There are 11 hidden switches. A switch that is on adds its own fixed numbers to the row, and there is some noise. The rows also spread widely along 14 directions, which tell nothing about the answers.
In the rows, 128 means zero.
Some rows, each with its switches (1 for on, 0 for off) after it:
[131 101 118 133 119 119 134 141 115  96 105  95 109  93 109  90 157 107
 160 142 101 150  84 115 135 117 100 127 127 155] | 1 0 0 0 0 0 0 1 0 1 1
[ 94 120 126 136  95 141 138  79  58  76 109 117  95 113 126 120 156 101
 134 134  78 159 107 117 154 102  58 121 140 136] | 1 0 0 1 1 0 0 1 1 0 0
[160 128 144 160 137  96  99 122 147 153 134 173 176 153  73 113  85 153
  58  91  80 116 166 197 150 171  94 118 146  79] | 0 0 0 0 1 0 0 1 1 1 0
[ 70 124 103 126 148 160 134  92  83 122 114  92 189 139 198 183 171  80
 109 132  99 171 162 136 134 139 132 138 128 120] | 1 0 1 0 0 0 0 1 1 0 1
[124 160 107 142 156 112 119 130 104 140  90 142 134 144 122 135 133 124
 116  87 124 138 129 173 131 125  77 130 111 125] | 1 0 0 1 0 0 0 1 0 0 0
[124 181 175 139 132 130  79  88 101 152  58 166  51 164  77 152 138 172
 152 137 159 109  90 174 110 152 118 187  84 109] | 0 0 0 0 0 0 0 1 1 1 0
[138 113  91 128 171 133 148 148  91 126 117 108 131 122 118  87 149 134
 126 142 126 185 101 132  97 116  97 150 110 120] | 0 1 0 1 0 1 0 1 1 1 0
[141  93 104 166 106 125 156 171  72 103  96 127 144 132 141 105 150 141
 113 114 109 166 133 116 128 141 125 103 130 130] | 0 0 0 1 0 1 0 0 0 0 1
[109 160 119 158  94 130 117  73  57 108 128 146 102 155  74 129 115 135
 125 139 173 117  90 145 121 114  49 176 137 121] | 1 0 0 0 0 1 0 1 0 1 1
[ 83  87 139 131 115 116 149 109  91 101 104 104 128 116 129 121 131 138
 137 126 120 134 111 128 121 142 101 138 108 130] | 1 0 0 1 1 0 0 1 0 0 0
[106 130 109 152  88 124  97  97 140 106 135 133 171 150 151 154 109  95
  97 117  94 113 184 143 175 127 106 111 163 120] | 1 0 0 0 1 0 0 1 0 1 1
[151 147 124 143 125 110 121 140  86 123  98 136 120 134 147 110 153 144
 137  99  73 160 102 153 144 150 137 141 110 144] | 0 0 0 0 1 0 0 1 1 1 1
[ 88  99 121 116  98 118 130 135 103 110  95 126 110 147 148 144 160 134
 144 145 106 123 134  94 135 131 148 114 137 155] | 0 0 0 0 1 1 0 0 0 1 1
[ 75 101 136 136 103 139 120  84  92 106  95 129  94 125 151 148 161 128
 151 154 126 118 100 131 130 144 111 168  89 121] | 0 1 0 0 1 1 0 0 0 1 1
[148 107  98  96 167 112 103 152 190 137 124 101 160  93 127  96 166 108
 162 152  76 158  89 108 118 128 132 147 128 156] | 0 0 0 1 1 0 0 1 1 1 1
[150 106 110 176 115 111 133 128 108 108 141 127 167 116 108  89 121 114
 107  95  81 148 116 165 146 152  71 140 129 106] | 0 1 0 1 0 1 0 1 0 1 1
[127 112 154 165 111 131  66  81 162 128  97 172 146 103  86 132 151 146
 117 154  94 101 109 177 145 174  88 173  94  78] | 0 1 0 0 1 0 1 0 1 1 1
[ 93 180 153  96 161 111 101  83 137 176 126 134 127 154 132 175 116  86
 123  93  63 126 143 178 159 142 114 143 152 130] | 1 0 0 0 1 1 0 0 0 1 1
[ 83 151  98 136 150 153  86  93 122 145  77 175 160 144 100 180 180 112
  89 160 113 108 167 157 142 120  58 103 137  93] | 1 1 0 1 1 0 0 1 0 1 1
[120 134 103 106 159 140 112  82 134 159 178 122 154 156 126 116  84 108
  70 133  83 157 186 129 146  89 101 125 192  89] | 0 0 0 0 0 1 0 0 1 1 0
[156 161 123 164 134 136 103 138 116 126  87 139 126 134  90 131 141 103
 119 123 116 149 131 165 148 128  94 118 137 121] | 1 0 0 0 0 0 0 1 0 1 1
[155 111 131 158 139 122 139 183  94 120  47 132  74 135 124 113 150 126
 139 116 128 154 107 151 131 136 121  95  94 137] | 0 1 0 1 0 0 0 1 0 0 1
[129 106 166 128 173 143 122 162 151 147  72  96 131 133 121 138 144 138
 143 149 128 177 142 143  92 179 201 157  95 100] | 0 0 0 0 0 1 0 1 1 1 0
[157 133 119 174 106 121 112 149 113 105  85 141 137 124 120 115 142 135
 141 106 114 155 106 148 140 144 110 139 110 138] | 0 0 0 1 1 0 1 0 0 0 1
[157 119 158 145 135  97 113 115 124 141  99 156  66 107  81  99 125 121
 137 108 107 104  43 188 146 150  59 147  97 134] | 0 0 0 0 1 0 0 0 0 1 1
[144 116 130 169 148 137 115 138 136 107  67 137  85 136 105 132 125  85
 111 115 128 156 136 177 143 120  70 110  94 104] | 0 1 0 1 0 0 0 1 1 0 0
[ 92 148 101 114 148 133 128 105  77 140 109 135 131 166  79 138 145 131
 112 144 114 138 136 116 131  88  78 109 176 139] | 0 0 0 1 0 0 1 1 0 1 1
[138 123 133 140 102 132 112 131 101 121 116 133 142 155 127 142 123 118
 109 150 125 139 134 128 140 139 120 109 163 133] | 1 1 0 1 1 0 0 1 1 0 1
[169 127 126 145 106 164  84 135 132 132 107 127 143 128 127 113 147 140
 123 195 132 152 132 108 128 137 157 130 162 107] | 1 1 0 1 0 0 1 1 1 1 1
[ 90  98 160 130 120 161 116  92 114 122  88 114  98 139 156 176 162  77
 126 154 108 128 131 142 146 151 132 124 123 116] | 0 0 0 0 0 0 0 1 1 1 0
[144  97 154 144 109 126 114 132 130 122  95 128 100 113 129 125 157  85
 108 128  71 120 126 151 166 160 114  85 145 123] | 1 0 1 0 0 0 0 1 1 1 0
[166 165 134 148 159 129 117 163  95 140  61 140  95 139  72 111 153 140
 138 115 104 176 124 148 128 122 123 110 130 130] | 0 0 0 0 0 0 0 1 0 0 1

New rows. What belongs after each?
[118  97  82 105 181 147 141 122  94 157 122 118 151 107 163 111 170 121
 101 164 113 153  96 129 113 118  93 125 125 117] | 1 0 0 1 0 0 0 1 1 1 1
[122 129  95 132 126 141 114 106  94 131 126 130 160 132 145 117 148 155
 114 159 130 141 118 117 116 122 110 152 134 114] | 1 0 0 1 0 0 0 1 1 1 1
[ 96 108 185 149  96 126 107  72 120 125 108 142  94 175  87 160  70 126
 107 137 149  98 150 154 144 145 110 129 148  99] | 0 0 0 0 1 0 0 1 0 0 1
[137 143 137 131 143  95 119 138 130 129  93 128  87 119  96 103 121 126
 141  99 101 128 103 162 143 120  89 130 110 144] | 1 0 0 0 0 0 0 0 0 1 0
[186 124  84 123 172 123 120 184 154 132 109 101 129  94 169  85 170  83
 141 108  68 193 108 131 140 116 132 114 123 155] | 0 0 1 0 0 0 0 0 1 0 0
[119 120  91 150 131 127 109 149 140 104  76 141 135 112 127 128 174 123
 146 128 110 155 131 126 128 123 113 137 101 132] | 0 0 0 0 1 1 1 0 0 0 1
[128 124 108 122 141 135 133 134  94 132 124 124 147 140 136 130 139 106
 100 141 117 153 122 136 133 124  99 110 157 141] | 1 0 0 1 1 0 1 1 1 1 0
[118 163 122 133 179 162  95 121 117 137  57 152 102 134  44 178 217  60
 133 165 109 155 107 160 123 127  60 125 132 123] | 0 1 1 0 0 1 0 1 1 1 1
[107 164 119 156 147 149  84  71 132 146 121 130 168 171 165 169  85 131
 117 123 178 144 161 184 120 140 133 207  94  82] | 0 1 0 0 1 0 1 1 0 0 1
[ 91 153 154 118 168 190 127  77  64 155 107  99 117 174 152 182 120  99
 101 176 163 177 156 158 117 125 138 151 137  91] | 1 1 0 0 0 0 0 1 1 1 0
[120  86 138 131 149 125  93 117 174 140  78 159  95  89  84 131 175  88
 114 158  94  91  94 163 149 140  60 105 115 109] | 1 0 0 0 0 0 1 1 1 1 1
[141 106 145 157 103 165  70 100 184 122  78 165  30 139 132 161 126  43
 103 154 134 107 147 148 172 103  75  88 145  96] | 0 0 0 1 0 1 1 0 1 0 0
[164 129 139 117 157 131  94  95 164 146 123 115  72  88 143  83 118  88
 131 125  60 158 110 151 163 102 102 129 136 104] | 1 0 0 0 0 0 0 1 1 0 1
[126 141 120 128 144 144 134 125  98 112 104 107  83 120 128 107 136  98
 135 133 105 181 134 130 138  98 106 122 137 125] | 1 0 0 0 1 1 0 1 0 1 0
[181 136 121 172  83 165  66 115 127 114  86 163 102 113 143 114 172 145
 135 177 135 136  96 126 139 147 138 156 117 109] | 0 0 1 0 1 0 1 0 1 1 1
[124  80 112 177  63 122 110 134 103  84  84 169 136 127 105 138 188 126
 109 143 122  82  98 133 142 165  66 105 119 131] | 0 0 0 1 0 0 0 1 1 1 0
[107 110 147 114 152 103 136 154 132 128 106  92 189 116  56 139 179  98
 155 122  46 152 109 131 130 167 127 119 156 165] | 0 0 0 0 0 0 0 1 0 1 1
[164 130 112 167 130 125  80 102 152 145 112 168 107 118 122 108 118 125
 115 129 151  95  83 191 139 137  61 168  86  97] | 0 1 0 0 0 0 0 0 0 1 1
[156 154 102 116 181 133 111 117  99 184 140 159 126 155 114  92  94 176
  72 157 151 152 139 156 105 110 104 145 142  79] | 1 1 0 0 1 1 0 1 1 1 1
[ 80  89 157  89 180 135 148  92 108 144 103 106  70 124 126 137 140  82
 128 139  84 155 111 146 127 121  88 124 122 115] | 0 1 0 1 1 1 0 1 1 0 0
[122  84 109 141 160 146 125 125 138 128 104 108 151 113 166 137 150  99
 117 146 140 156 112 144 115 145 122 152  89 112] | 0 0 1 0 0 0 0 0 1 0 1
[152  97 116 164 145 126 108 143 154 135  89 155 116 125 144 102 124 148
  85 123 118 136 154 159 132 146 126 126  88  75] | 0 0 1 0 0 1 0 0 1 1 1
[ 89 143 140 116 136 134 138 100  77 119 112  82 132 145 192 150 123 119
 144 109  89 186 141 130 139 125 163 158 116 140] | 1 0 0 0 0 0 0 0 1 0 1
[104 127 123 138 157 115 131  98  78 147 112 142 137 164 122 144 112 150
  98 113 159 129 108 169 109 141  89 167  96 115] | 0 0 1 0 0 0 0 0 1 0 1
[164 121 106 121 138 107  88 132 158 152  98 165  56 118 162  84 129 133
  99 117 105 100 132 147 155 103  98  89 124 110] | 1 0 1 0 0 0 0 1 1 0 0
[150 122 110 181 102 124 118 151  99 121  89 148 159 132 154 117 143 164
 107 116 133 126 128 155 131 167 126 131 102 110] | 1 0 0 1 0 0 0 1 0 1 1
[148 110 116 173  91 134 113 130 111 103 110 147 124 120 123 124 155 100
 123 127 125 126 104 152 139 160  91 138 123 121] | 0 0 0 0 1 1 0 1 0 1 0
[134 150 107 141 152 142  92 119 150 127 113 106 155 129 162 148 136  93
 135 143 145 158 119 159 126 136 126 179  96 125] | 1 1 1 0 0 0 0 0 1 1 1
[137 117 144 141  90 138 119  95  96 134 148 121 113 143 162 137 108  76
  97 125 113 111 126 154 172 143 106 107 177 126] | 1 0 0 0 0 0 0 1 0 1 0
[125  94  97 146 128 107 127 129 113 104 105 129 125 118 129  98 144 145
 123 124 123 132 105 129 120 125  91 141  97 126] | 0 0 1 0 0 0 0 1 1 0 1
[144  74 100 180  65 109 122 175 134  68  97 120 167 108 143 117 177 104
 138 121  88 122 119 117 155 165 126 103 124 156] | 0 0 0 0 0 0 0 1 0 1 1
[142 157 155  81 159 132  93  99 145 161 114 116  88  93 124 129 178  69
 155 133  33 155  90 138 160 127 114 122 166 150] | 1 0 1 0 1 0 0 0 1 0 0
[136 100 124 131 168 113 130 141 139 148 109 129 104 115  96  94 116 124
 118 136 154 123  95 168 107 136  71 142 101 104] | 1 1 0 1 0 1 0 1 0 1 0
[117 125  86 157 102 120 110 139  94  96  76 173 123 130 135 147 183 114
 108 122 125 114 118 147 146 125  62 101 113 144] | 1 0 0 0 1 0 1 1 1 0 0
[109 106  85 173  87  95 107 165 122 102  62 170 153 147 169 145 159 160
 106  97 141  80 160 153 138 157 104 101  79 124] | 1 1 0 1 0 0 0 1 0 0 0
[108 117 155 138 117 122 108 108 126 120  83 149  89 140 108 149 144 116
 133 125  97 128 120 141 137 147 107 131 121 119] | 0 0 0 1 1 1 0 1 1 0 1
[134 135  95 142 156 144 137  95  57 151 152 131 183 130  93 116 144 116
  94 131 123 160  92 157 120 127  57 152 161 116] | 0 0 0 0 0 0 1 1 0 0 1
[140 128 119 147  87 117 150 169  72  78 106  83 106 164 171 110  99 115
 135 113 115 189 169 101 160 101 170  85 163 172] | 1 1 1 0 1 0 1 1 0 0 1
[141 138  91 146 143 144  80 114 155 134  94 159 106 134 183 139 127 100
 103 136 140 131 142 164 150 106  90 125 105 102] | 1 1 0 1 1 0 1 1 1 0 1
[127  90 135 109 119 128 118 142 126 134 109 117 121 141 118 108 142 165
 125 172 116 129 139  89 116 134 169 114 154 127] | 0 0 0 0 0 0 0 1 1 1 0
[ 99  74 171 133 115 106 141 103  88 121  92 141 109 124  81 101 135 170
 102 119  42 124 135 129 147 148 103  92 139 100] | 0 0 0 1 0 0 0 1 1 0 1
[119 104 118 102 136  73 121 175 160 148 101 141 145 143  96 139 164 111
 135 108  81  98 121 120 131 159 122  86 160 173] | 0 0 1 1 1 1 0 1 0 0 1
[ 76 112 141 118 166 108 130  73 125 125 112 127  77 117  83 120 118  93
 109 110  94 123 117 173 140 109  35 138 111 104] | 1 0 1 0 0 1 1 1 1 1 0
[ 99  76 162 169 108  92 124 141 136  97  68 136 148 116  66 117 125 160
 116 114  96 112 155 158 140 168 107 112 101  98] | 1 1 0 0 0 0 1 1 0 0 1
[101 102 114 120 111 119 115 113 143 111 134 101 138 137 146 112  94 132
 119 149 110 129 170 106 152  96 130 119 150 123] | 1 1 0 0 0 0 0 0 0 1 1
[ 86 132  94 164 103 117 123 136  92 100  91 147 151 176 111 158 126 159
 111 131 207 106 152 139  98 136  99 152 100 122] | 1 0 0 0 0 1 0 1 0 1 0
[162 115 129 128 138 137 136 153  79 143 104 134  73 129 124 126 151  85
 121 156 145 147  67 141 127 130  90 111 142 151] | 1 1 0 0 0 1 0 0 1 0 1
[146 144 100 112 179 151 112 140 130 165 113 115 153 109 191 152 173  50
 125 130  80 170 122 161 155 132 121 110 141 142] | 1 1 0 0 1 0 0 0 0 0 1
[152 109  88 160  89 157 105 140 129  86 112 120 115 117 127 109 157 102
 144 174 143 154 122  87 132 101 116 130 148 134] | 0 0 0 0 0 1 0 0 0 1 1
[139 146 109 147 107 126 106 159 133 107  96 105 155 152 162 118 134 151
 142 110  91 168 191 112 143 129 196 125 135 131] | 0 0 0 0 0 0 0 1 0 1 0
[118 115 106 113 183 148 132 120 123 132 101  92  96 115 123  92 142 109
 131 151 106 175 134 127 126  84  98 120 123 109] | 0 1 1 1 0 0 0 1 0 1 0
[126  97 164 127 157 131 133 125 110 144  96 125  81 135  89 119 126 113
 114 138 112 152 121 157 124 140 110 121 132 102] | 0 1 0 0 0 1 1 1 1 0 0
[133 108 124 131 107 117 111 109 150 109 142 114 137 106 127 119 120  57
 122 120  55 135 127 135 183 112  67  96 174 143] | 1 1 0 1 1 0 0 0 0 0 1
[120 130 115 136 133 124  88 115 161 123 101 148 143 125 110 138 138 119
 108 136 117 128 149 144 138 125  94 128 130 115] | 1 0 1 0 1 0 1 0 1 0 0
[ 94 109 139 118 134 123 135 120 117 111 117 101 123 148 141 146 127  94
 130 123  75 164 149 126 143 132 143 126 140 136] | 0 0 0 0 1 1 0 1 1 1 1
[131 140 148 161 131 121 108  70 103 136 134 149 129 146  93 140 104  95
  95 100 106 120  98 202 153 152  50 161 124 103] | 0 0 0 0 0 0 0 1 1 1 1
[138 157 126 157 123 153  98 109 108 137  99 137 138 118 155 149 192  82
 137 109  68 147 115 175 151 172 110 151 120 109] | 0 1 0 1 0 1 0 1 0 1 0
[162 102 118 164 115 142 100 106 139 116 121 155  97 109 142 108 127  96
 103 141 113 135 103 157 152 132  78 139 117  98] | 0 0 0 0 1 1 0 0 1 1 1
[179 174 138 132 139 151  60 109 141 165  98 165 102 127  26 109 161 134
 136 174 122 128 106 138 125 118  87 134 176 102] | 0 1 0 0 0 0 0 1 0 0 0
[134 156  83 127 143 116  99 139 130 151 105 140 144 145 171 149 166 104
 136  99 124 121 115 154 132 137 118 141 117 153] | 0 0 0 0 0 0 0 1 0 0 0
[102 105 156 150  98 138 111  85 100 124  73 165  65 129 143 123 143 162
 105 130  82 118 164 134 154 138 130 106 120  76] | 0 0 1 0 1 1 0 0 0 0 1
[114 105 164 130 160 171 105  64 121 148 102 138 127  90  86 147 184  80
 107 166  76 147  98 164 136 157  68 136 136  84] | 0 0 1 0 1 0 0 0 1 0 0
[154  97 119 129 140 143 119 115 142 117 131 100 106  90 169  88 126  80
 114 139  89 170 128 134 152 113 109 115 139 111] | 1 0 1 0 1 0 0 1 1 0 0
[131 132 107 130 121  99 115 128 108 132 112 165 114 122  81 110 161 123
 112 124  97 101 100 142 140 133  61 105 153 139] | 1 0 1 0 1 1 0 1 0 1 1
[132 109 113 134 140 104 117 141 150 150 127 135 141 170 137 149  83  94
  92 105 144 110 151 156 146 125 107 104 146 136] | 0 0 0 0 0 0 0 0 0 0 1
[110 151 137 123 164 131 120 125  91 140  60 140  60 145 109 139 154 132
 155 129 128 155 112 152 114 120 114 143  94 126] | 0 1 0 0 1 1 0 1 0 0 1
[128 126 104 166 111 142 105  88 116 100 113 140 115 131 157 117 126 110
  94 110  93 142 149 154 163 110  74 130 115  95] | 0 0 1 1 0 0 0 0 1 1 0
[129 130  99 161 118  86 147 210  76  81  63 137 155 155  97 137 162 150
 126 105 148 149 113 141 113 151 106 111  92 183] | 1 0 1 0 1 0 0 0 1 1 0
[112 146 148 146 137 127 117 106  94 102  73 129  89 123 113 144 157  96
 152 104  66 171 103 168 157 127  83 142  91 137] | 0 1 0 0 1 0 0 0 1 0 1
[121  89 152 149 107 118 114 123 139 116  92 117 101 123 156 116 107 136
 128 128 120 119 146 145 147 145 143 124 104 102] | 1 1 0 0 0 0 0 1 0 0 1
[106 125 134 151 128 129 118 133 107 132  80 155 159 155  79 153 143 137
  81 140 115 122 175 150 142 148 112  84 156 107] | 1 0 1 0 1 0 1 1 0 1 1
[135 151 116 166 156 173  82 112 150 136  75 145 162 127 116 142 146 139
 117 157 131 169 160 155 123 131 126 157 104  75] | 0 0 0 1 1 0 1 0 0 1 1
[101  99 142 121 163 148 135  82  79 173 115 145 100 157 128 136 103 143
  83 166 176 114 112 162 114 130 100 137 126  90] | 0 0 0 0 1 0 1 1 0 1 1
[130 138 134 130 133 138  85 116 173 113  97 110 124 127  90 133 147  97
 156 152  84 158 134 115 141 115 123 139 143 129] | 0 0 0 1 0 0 0 1 1 1 1
[159 114 142 160 121 137 115 124  81 137  84 163 100 109 105  91 144 169
 107 151 127 132 105 159 130 150  98 120 114  89] | 1 1 0 0 1 0 0 1 0 0 1
[109 138 141 159 101 124 120  99  87  95  98 116 125 123 100 121 140 129
 146 122  99 139 106 151 143 138  85 155 114 126] | 1 1 0 1 0 0 0 1 0 1 1
[ 93 116 163 162  57 115 109  56  99 111 138 153 121 187  91 155  60 133
  87 114 130  81 159 142 165 128  75 122 172 106] | 0 0 0 1 0 0 0 0 0 0 1
[184 110  94 178 108 156 105 162 135  88  91 117 120 109 190 119 171  71
 135 142 124 171 106 138 150 144 136 126 103 137] | 0 0 1 0 1 0 0 1 1 1 1
[124 165  67 133 123 117 113 134  93 102 123 120 171 141 123 134 153 122
 144 126 134 162 103 114 120  97  86 161 133 171] | 1 0 0 0 0 0 0 0 1 0 1
[132  92 139 144 127 142 125 140 148 106  93  94  93 108 154 111 144  79
 144 127  79 165 142 137 149 136 136 115 118 112] | 0 1 0 1 0 1 0 1 0 1 0
[118 127  97 187  85 122 123 113  76  96 119 154 177 155 159 156 131 118
  95  95 125 120 131 170 157 157  84 138 112 130] | 0 0 0 0 1 0 0 0 0 1 1
[123 130 128 160 148 163 114 132 109 123  87 117 198 129 126 167 184  96
 115 140  73 185 145 157 138 169 129 133 122 108] | 0 1 0 1 0 0 0 0 1 1 1
[ 95 114 139 134 168 130 127 116 127 112  78 115 114 128 104 136 127 114
 114 138 114 160 148 154 129 124 103 126  98 106] | 1 0 1 0 1 0 0 1 1 1 1
[124 115  95 182  52 124 113 129  72  87 106 157 161 139 149 124 152 161
 101 134 121 106 142 128 154 143 102 115 129 123] | 1 1 0 0 0 0 0 0 0 1 1
[143 117 130 142 136 121 113 137 121 154  86 165 100 152 115 141 141 107
  98 132 130  97 113 163 143 150  93  89 139 129] | 0 0 1 1 1 0 0 1 0 1 1
[181 130  73 147 149 114 115 131 114 131 132 154  95 117 138  71 122 128
 111 115 141 151  82 152 119 107  69 151 109 119] | 0 0 1 0 1 1 0 1 1 0 1
